The rows of a group lie close to one hidden flat surface of 9 dimensions, which may be shifted away from zero. Surfaces can cross.
Known rows, each followed by its group:
7, -2, -4, 2, -33, 32, 14, 21, -1, 24, -5, -7, -12 -> rofom
22, 20, 9, 5, 12, -18, 5, -1, -14, 35, 25, 12, 6 -> vafu
17, 18, 4, -7, 11, 36, 4, -6, -9, 5, 10, 2, 19 -> vafu
-3, -12, 2, -19, 13, 4, -20, 12, 5, 19, 29, 17, 8 -> rofom
1, -11, -22, -5, -11, -24, 26, 15, 4, 14, 18, 22, -11 -> keb
4, 3, -7, 14, -12, -24, 20, 5, 12, 1, -26, -13, -8 -> vafu
-10, -4, 1, 13, -6, 30, 4, -31, 2, -10, -8, 10, -25 -> rofom
9, 7, -6, 18, -13, -33, 23, -20, 17, 1, -15, 6, 7 -> keb
-3, 16, -6, 20, -11, 10, 35, 11, 4, -6, -23, 9, -16 -> keb
3, -11, 7, 0, 0, -37, 22, 7, -4, -5, -14, -18, -6 -> vafu
-3, 20, -8, 1, -10, -1, -18, 12, 5, -4, 26, 5, 50 -> rofom
-1, -10, -4, -5, -4, -33, 3, 7, 13, 23, -21, -13, -23 -> rim
12, 0, -2, 7, -27, -4, 5, 25, -9, 20, 9, 22, -1 -> keb
-1, -1, -11, 9, -11, -42, -37, 8, -8, 14, 10, 3, -9 -> vafu
13, -2, -8, 1, -23, 4, -5, -9, 9, 17, 9, -4, 19 -> keb
7, -1, 10, 8, -14, 12, 6, -15, 2, 28, 18, 17, -6 -> rofom
-18, 1, -7, 7, 3, -29, 25, -5, -1, -29, -28, 1, -15 -> rim
-12, -24, -2, -17, -4, -5, 10, -9, 23, 26, -1, -2, -10 -> rim
23, 22, -3, -16, 33, 13, -11, 1, 19, 7, -11, -1, 24 -> rim
-7, 0, -16, -10, 26, -9, -18, 2, -2, -30, -11, -13, -14 -> keb
-26, -16, -2, 10, -7, -13, -20, -33, 25, 1, 17, 1, -9 -> vafu
-4, -23, 12, -14, 25, -3, -12, -22, 20, -1, -13, -13, -13 -> rofom
-13, -12, -20, 2, -32, 31, -10, -11, 18, 4, -13, -3, -3 -> rim
16, 4, 41, 13, -11, 6, -4, 15, 0, 24, -21, 20, 7 -> keb
9, 13, 0, 22, -29, 1, 15, -24, 11, 26, 10, 5, 20 -> vafu
-9, 12, -21, 1, 16, 25, -24, 0, 16, -22, -18, 20, -12 -> keb
3, -6, 9, -6, -8, -21, -6, 18, -37, 20, 31, 11, -3 -> rim
-2, 15, -22, 8, -2, -15, -17, -3, 25, -3, -13, 21, 11 -> rofom
1, 3, 0, -4, 8, -22, -7, -10, 6, 21, 30, 33, 3 -> vafu
1, 14, -5, 15, 8, -7, -4, -15, 20, -11, -33, -3, -17 -> rofom
10, -16, -6, 1, -30, -36, -2, -13, 31, 28, -23, -1, 11 -> rim
-2, -6, 9, -12, 9, 13, 32, -11, 4, -10, 8, -3, 20 -> rim
2, -26, 0, -9, -21, -20, -5, -15, 11, -6, -4, -1, 28 -> rim
15, -26, -4, -15, -20, 10, -28, 3, 16, 13, -1, -23, 21 -> vafu
2, -8, -8, -21, 18, -7, 36, 15, 22, 16, -3, 14, -5 -> rim
15, -16, 0, -14, 11, -54, 14, 9, 6, 2, -11, 16, 6 -> vafu
-21, 21, -7, 7, 34, -3, -10, -10, 0, -26, 4, 24, -14 -> rofom
4, 9, -9, 17, -18, 10, -34, -5, -17, -3, -7, 14, -17 -> rofom
10, 9, 5, 3, -13, -5, -4, 10, -5, 21, 20, 6, 18 -> rofom
12, 8, 29, 3, 12, 12, -12, 27, -11, 18, -11, 10, -12 -> keb
16, 17, -13, 20, -31, -16, -37, -3, 20, 34, -7, -14, 3 -> vafu
15, 11, -3, 11, -8, -26, -1, 1, 16, 13, -9, 34, 1 -> keb
22, 2, 26, 2, 0, -16, -12, 11, 5, 23, -19, -5, 8 -> keb
-7, 4, -14, -3, 4, 18, -12, 21, 1, 18, -24, -15, -32 -> rim

New rows, each followed by its group:
-2, -3, -11, -16, 23, 10, -13, -4, 3, -8, 5, -23, -13 -> keb
-7, 0, -9, 11, -6, -23, 16, 0, 19, 4, -21, -7, -19 -> vafu
-11, 22, -3, 7, 33, 23, 8, -28, -3, -25, 1, -39, -9 -> keb
-30, -9, 3, 3, -2, 12, 20, -19, 5, 26, 3, -9, -40 -> rim
-7, 10, 12, -1, 4, 9, -16, 7, -48, 6, 27, -8, -8 -> rim
9, 1, -7, -2, -16, -1, -35, -26, 27, 38, -4, -3, 10 -> rim
6, -8, 4, 3, -11, -50, -19, -16, 6, 28, -6, -7, -3 -> rim
-3, -29, 2, -16, -3, -22, -18, 12, 12, 12, -3, -30, -12 -> vafu
-3, 1, 8, -10, 28, -11, 44, -19, 18, -15, -1, 11, 14 -> rim
-6, -13, 13, 10, -6, -32, 30, -2, 1, -16, -11, 14, -4 -> keb
-4, -6, -1, -5, -11, -9, -14, 13, -18, 17, 6, -6, -13 -> rim
-7, 16, -9, 0, 16, -13, -12, 20, -12, 9, -15, -7, -37 -> rim
-2, -3, -3, 7, -21, -12, 9, -26, 21, 35, -5, -2, -2 -> rim
-2, -20, -6, -27, 11, 4, -43, -6, 9, 8, 10, 5, 11 -> rim
-6, 14, -11, 2, 32, -16, 4, -21, 3, -15, 9, -2, -11 -> keb
-11, -21, 7, -5, -6, 1, -21, -9, 8, 12, 19, -32, -4 -> vafu
19, 5, 11, 16, -20, -27, -3, 3, -6, 26, -3, -41, 5 -> vafu
1, -19, 23, -2, -3, -22, 3, 24, -36, -16, -4, -25, -6 -> keb
-14, -10, -8, -11, 15, -34, -24, -6, 3, 21, 10, 25, -26 -> rim
-13, -10, -1, -6, 16, -14, 9, 1, 5, 0, 8, 5, -15 -> vafu
-10, 0, -18, 6, -20, 20, -23, 26, 0, 10, 0, -21, -27 -> vafu
5, -36, 11, -11, -16, -34, 3, 9, -3, 9, 4, -23, 7 -> vafu
15, -26, 3, -24, -2, 1, -4, 0, 18, 8, 12, 7, 43 -> rim
-4, -8, -16, -13, 0, 26, -28, -10, 41, -5, -4, 3, 24 -> rofom
-8, -39, -16, -23, -5, -7, 21, -6, 26, -5, 11, 4, 5 -> keb
-8, -6, 2, -6, 4, 14, -21, -10, 3, 9, 19, -16, -4 -> vafu
8, 8, -7, -22, 33, 14, 3, 22, 3, -18, -10, -2, 7 -> rim
-2, 10, -9, 9, -18, -1, 4, 12, -9, 22, -10, -8, -16 -> rim
15, -14, -11, -16, 17, -28, -12, -25, 37, 20, 13, 7, 16 -> keb
3, 26, -1, -4, 32, -2, -50, -18, 18, 0, 13, 9, 30 -> rofom
10, 13, -1, 15, -4, -10, 41, -37, 11, 8, 8, -23, 5 -> keb
20, 17, -16, -6, 4, 17, 16, 6, 28, 20, -26, 2, 2 -> vafu
4, -20, 6, -26, -6, 3, -15, 45, -1, 22, 20, -24, 19 -> rofom
2, 8, 0, -1, 4, 22, 4, -5, 16, 18, 9, 30, -2 -> keb
2, 20, 7, 21, -3, -28, 17, -11, 3, -1, -1, 0, 5 -> rofom
-6, -12, 7, -1, -10, 10, 48, 22, 3, 12, -9, 8, -15 -> keb
-4, -12, 26, -1, 8, 5, 5, -5, -28, 5, 21, -15, -11 -> rofom
-1, -5, -21, -20, 5, 30, 0, 19, -9, 10, 25, -10, -13 -> keb
7, 12, 0, 16, -8, 6, -18, 0, 15, -12, -33, 18, 4 -> keb
21, -2, 5, -20, 11, -24, 26, 24, -1, 7, 4, 14, 26 -> rim
21, 0, 16, 1, -21, 12, -5, 20, -15, 31, 2, -35, 0 -> rofom
8, 28, 8, 14, 10, 3, 26, 5, -9, 43, 18, -4, -15 -> vafu
10, -6, 11, -2, -5, 1, -32, 26, -7, 4, -13, 8, 0 -> keb
-7, 1, -25, 0, -11, 9, 13, 7, -7, -12, 8, 3, -6 -> keb
15, 12, -5, 0, -6, 1, -14, 31, -2, 29, -3, 25, -9 -> keb
-8, 17, 1, 2, 14, 28, 2, -22, 35, 1, 7, -5, 25 -> rofom
-3, 8, 2, 1, -3, -17, 38, 36, 8, 8, 0, -22, 16 -> rofom
9, 26, -18, 32, -18, -18, 17, -22, 4, -12, -17, 0, 5 -> keb
16, 24, 26, 15, 17, -6, -6, -9, -27, 19, 3, -26, -11 -> rofom
4, 14, -2, -6, 34, -6, -14, 6, 23, 9, -15, -11, -10 -> rofom
28, -3, 4, -6, -16, 7, 13, -2, 15, 16, -19, -25, 27 -> vafu
-4, 8, -14, 21, -17, -2, -9, 0, 10, -19, -32, -30, -10 -> vafu
2, -8, 13, -11, 16, 12, 21, -4, 23, 17, 0, -1, -7 -> keb
8, -19, -14, -17, 2, -37, -25, -12, -2, 9, 35, 6, 16 -> keb
-4, -5, 44, 3, 23, -15, 2, -6, -17, -11, -4, -13, -5 -> keb
-13, -45, -9, -27, -7, -9, -10, 6, -8, -15, 33, 18, 10 -> keb
-12, -5, 8, 5, 6, -13, -3, 15, -23, -30, -3, 11, -11 -> keb
16, 25, -3, 14, 3, -9, -14, -7, -11, -12, -8, 3, 14 -> vafu
13, 20, -6, 0, 3, -4, -21, 31, 0, 30, 3, -2, 1 -> rofom
19, 16, -10, 0, 11, -4, -4, 0, 39, 30, -21, 12, -5 -> keb
